The rows come from 4 hidden closed curves, with some noise, and rows from the same curve form a group. Each curve winds through 6 dimensions. The rows are also pushed far along 4 directions, which tell nothing about the answers.
In the rows, zero is written as 128.
Some rows, each with its group after it:
[187  66 119 106 143 101 130 136  92 176 122  77 164  91] => K696
[145  95  96 133 136 126 146 155 129 127 133 207 137 134] => K663
[133 168 142 105 127 140  98 112 150 107 160 117  84 112] => K663
[131 120 182  78 152 159 126  91 182 100 120 123 117 136] => K631
[124 111 133 143 138 106 129 132  94 151 100 146 145 114] => K151
[175 141  90 150 125 159 112 216 109 133 169 158 112 126] => K696
[169  90 122 106 142 106 153 141 163 135 115 173 123 131] => K631
[ 74 116 139 169 106 115 141 114 120 152 114  90 158 126] => K663
[160 118  72 134 133 153 103 153  63 154 166 139 124  94] => K151
[168  53 147  55 184 126 164  94 147 159  84 129 151 122] => K696
[156 140 141  74 164 173  97 107 151 111 146  91 113 119] => K696
[170  88 155  92 164 154 133 115 138 149 118 122 131 125] => K151
[144 113 109 122 154 121 150 163 146 114  98 186 102 166] => K663
[ 88 197 165 142  87 139 135 143 171 100 134 172  74 150] => K631
[119 158 185 106 110 120 147  86 169 134 109  95 138 152] => K663
[100 106 100 175 116 118 126 156  93 163 134  98 159 107] => K663
[152 106 104 149 145 146  90 179  72 137 138 104 116 104] => K631
[ 61 149 158 209  61  88 130 122  95 133 116  84 136 124] => K151
[115 158 110 141 117 131  92 131 132  89 164 110  88 111] => K631
[ 95 167 191  97 113 143 155  78 164 118  90 105 107 163] => K696
[ 69 139 145 186  93 124 149 123 105 132 107  89 133 157] => K151
[157 138 181  70 142 149 130  90 171 126 121  88 112 134] => K696
[158  91 111  81 154 125 128 150 128 150 120  95 146 104] => K631
[130  71 123 137 122 100 155 157 121 156 113 128 182 105] => K631
[121 120  92 146 120 133 144 171 113 152 139 203 135 118] => K696
[149 135  90 142 108 123 113 141  84 180 151  95 130  90] => K696
[162 113 111 116 129 124 113 155 121 153 143 130 121  84] => K631
[134 129  99 115 141 111 106 133 145 142 141  70 122  98] => K663
[154 124 133  72 159 127 131  67 162 143 129 130 126 109] => K696
[111 167 124 154  99 135 141 121 115 146 130 138 137 148] => K663
[ 76 196 140 171  71 123 123 106 107 152 138 108 117 122] => K696
[159  91 152 103 143 117 135 102 150 124 117 102 127 124] => K151
[ 89 129 172 171  80  84 149 115  97 156 101  79 158 125] => K696
[123  55 141 108 150 100 191  82 149 143  74 167 177 157] => K151
[ 79 142 151 169  83  98 143 150 108 149 105 159 135 120] => K631
[125 131 136 140 139 135 157 148 151 114  91 176 116 182] => K696
[117 140 121 102 143 143 125 137 168  94 133 156 114 132] => K663
[135 190  81 108 128 166 104 151 137 127 160 117  97 138] => K663
[101 182 133 143 108 161 113 178 127 107 139 113 115 146] => K663
[159 147  35 136 135 139 112 193  97 153 155 140 127 121] => K663
[ 61 131 172 173 103 110 151 147 125 104  79 145 146 154] => K151
[ 98 119 141 148 103  92 110 111  91 178 131  57 150  64] => K631
[164  87 130  66 160 103 133 114 121 167  92 108 130  87] => K631
[104 127  86 207  96  87 106 187  70 122 142 146 110 101] => K631
[187 104 118  82 170 147 129 132 163 136 138 126 117 131] => K151
[116 133 152 151 115 146 133 150 119 138 122 146 127 139] => K151
[101 116 164 110 150 131 131 115 142 117  95 119 144 133] => K151
[168 118 105 116 146 142  98 142 122 148 161  90 122  98] => K151
[106  89  96 195 114  83 140 187  71 141 100 154 148 121] => K663
[ 97 146 155 120 118 148 105  77 117 120 140  66 127 110] => K151
[ 95 163 136 153 126 151 102 121 102 135 128  82 112 125] => K696
[142 138 144 101 130 130 122 120 157 132 133 121 106 108] => K631

New rows, each followed by its group:
[119  99 128 132 151 114 184 169 159 113  71 240 154 180] => K151
[144 112 138 126 123 125 103 112 113 128 145  68 122  98] => K151
[108  78 101 171 124  96 165 177  77 169  88 184 159 124] => K696
[150 105 105 148 120  96 161 171 146 129 116 199 119 142] => K631
[116 123 169 120 113 103 132  92 132 155 112  32 162 115] => K663
[105 166 143 131 101 135  94 128 118 145 153  82 109  80] => K631
[161 120 123 103 148 122 123  95 159 119 137 114 104 131] => K631
[100 182 116 124 102 149  84 148 114 124 165  62 115  93] => K631
[113 168 166 115 131 184  88 143 139  89 149  73  90 127] => K151
[ 70 122 183 145  94 107 168 116 157 127  93 130 160 142] => K631
[ 60 134 133 174  89 106 144 129  99 145 116 152 162 117] => K696
[197 104 108  70 177 144 115 138 160 113 152 175 126 116] => K696
[147  92 113 116 135 106 132 111  80 171 100  71 150 103] => K696
[189 123 113  77 181 158 113 152 138 127 134 175 105 123] => K151
[146 117 115 178 106 113 138 208 108 123 137 179 148 142] => K696
[ 96 114 110 201  76 101 156 204  93 157 124 145 167 126] => K631
[182 106 118  56 179 193 115  90 140 145 154  99 111 124] => K151
[105 177 151 120 113 168 140 134 173  75 133 195  82 175] => K151
[140  99  75 145 148 130 105 194  77 152 137 138 166 100] => K151
[221  92  87  47 206 147 117 109 140 140 116 133 102 122] => K696
[ 93 202 166 123  99 151 157 113 167  93  89 165  78 197] => K696
[ 87 185 189 129  83 124 173  82 179 122  94 148 101 178] => K696
[ 85 133 107 164 105  85 118 128 118 154 126  64 143  98] => K663
[ 68 151  98 219  74  92 143 139  92 140 121  99 134 144] => K151
[116  70 127 129 133  96 176 125 126 149  92 189 176 130] => K696
[ 97 102 147 189 117 110 138 145  89 116  92 148 133 146] => K631
[181  89  48 119 157 106 105 178 116 162 151  97 140  77] => K663
[190  81  98 110 157 101 151 141 160 129 122 180 118 141] => K631
[158  72 149 113 165 120 155  81 134 143  82 115 142 153] => K631
[185  77  92 111 161 105 108 164  98 149 132 128 113  81] => K631
[ 97 128 122 195 110 130 108 169  69 113 131 130 121 123] => K631
[118 144 145 150 127 144 136 123 122 114 105 154 108 170] => K631
[116  83 152 102 134  87 177 108 158 137  72 124 163 141] => K631
[122  85 124 120 158 118 118 101  88 176 107  73 151  85] => K696
[ 92 118 127 134 120 126 103  83  90 188 144  58 161  63] => K696
[140 121 130 126 127 110 143 119 164 123 121 149 106 138] => K631
[131 163 154  60 154 184 119 108 163 114 128 126  85 131] => K696
[116 131 128 146 104 106 110 132 111 156 138  95 132  84] => K631
[187 114 117  34 180 135 115 113 144 142 119 124 107 101] => K631
[105 139 163 107 124 136 171 126 161 119  90 181 113 167] => K696
[119  93 115 178 102 104 158 174 104 159 110 126 169 135] => K631
[ 92 155 126 151 111 150 132 138 142 117 143 166 113 138] => K663
[146 182 150 122 117 178 114 174 167  92 161 159  91 158] => K696
[135 168  86 154  95 134 105 157  83 165 162 117 113  98] => K696
[141  93 145 104 148  83 151  43 158 136  84 106 139 141] => K631
[110 206 138 150  93 168  94 153 144  96 171 111  70 137] => K151
[ 49 171 126 168  91 107 130 130 143 118 122 117 132 131] => K663
[139  83 102 155 129  99 135 147  95 173 120 115 171 106] => K151
[118 185 135 109 137 176 119 147 164 108 140 166 104 148] => K151
[139 102  99 139 136 101 117 137 125 110 136 129 118 113] => K631
[ 95  97 155 191  98 109 151 169  95 134  96 130 147 141] => K151
[ 99 112 142 161 116  84 115 100 111 121 118  88 121 105] => K631
[116 133 169 110 121 141 166 131 187 122 109 138 129 163] => K631
[172  85 136  90 171 132 154 128 160 115  95 160 142 160] => K696
[ 72 177 116 152 105 131 119 145 152 104 139 143 113 137] => K663
[163 121 165  75 182 177  98  94 157  97 128  92  85 130] => K631
[117 127 109 153 116 159 139 148 107 140 134 136 127 153] => K151
[161  92 145  45 167 124 154 106 187 124 101 120 133 135] => K631
[139 113 102 138 116 139 110 198 103 148 160 116 150  93] => K631
[135 131  73 168 107 138 122 202  86 167 159 169 133 106] => K696
[153 117  80 132 138 120 103 143  93 150 167 143 146  85] => K696
[ 78 127 185 139  97 115 159 104 154 143  99  81 155 136] => K631
[121 106 185  84 166 136 128  93 159 112  95  86 138 129] => K151
[115 151 154 110 114 159 120 142 157 119 143 110 125 120] => K631
[ 95 109 130 170 110 129 151 125 100 149 111 103 148 143] => K151
[120 173 127 125 105 181  70 151 115 143 185  30 118  87] => K631
[138 190 130  93 139 169 102 125 174  84 168 179  87 137] => K696
[139  79  91 174 113  87 144 199  87 174 118 110 179 113] => K663
[ 76 118 172 157  94 108 188 145 162 107  83 201 146 171] => K631
[124 135  90 157 115 167 118 160  77 147 163 140 122 126] => K151
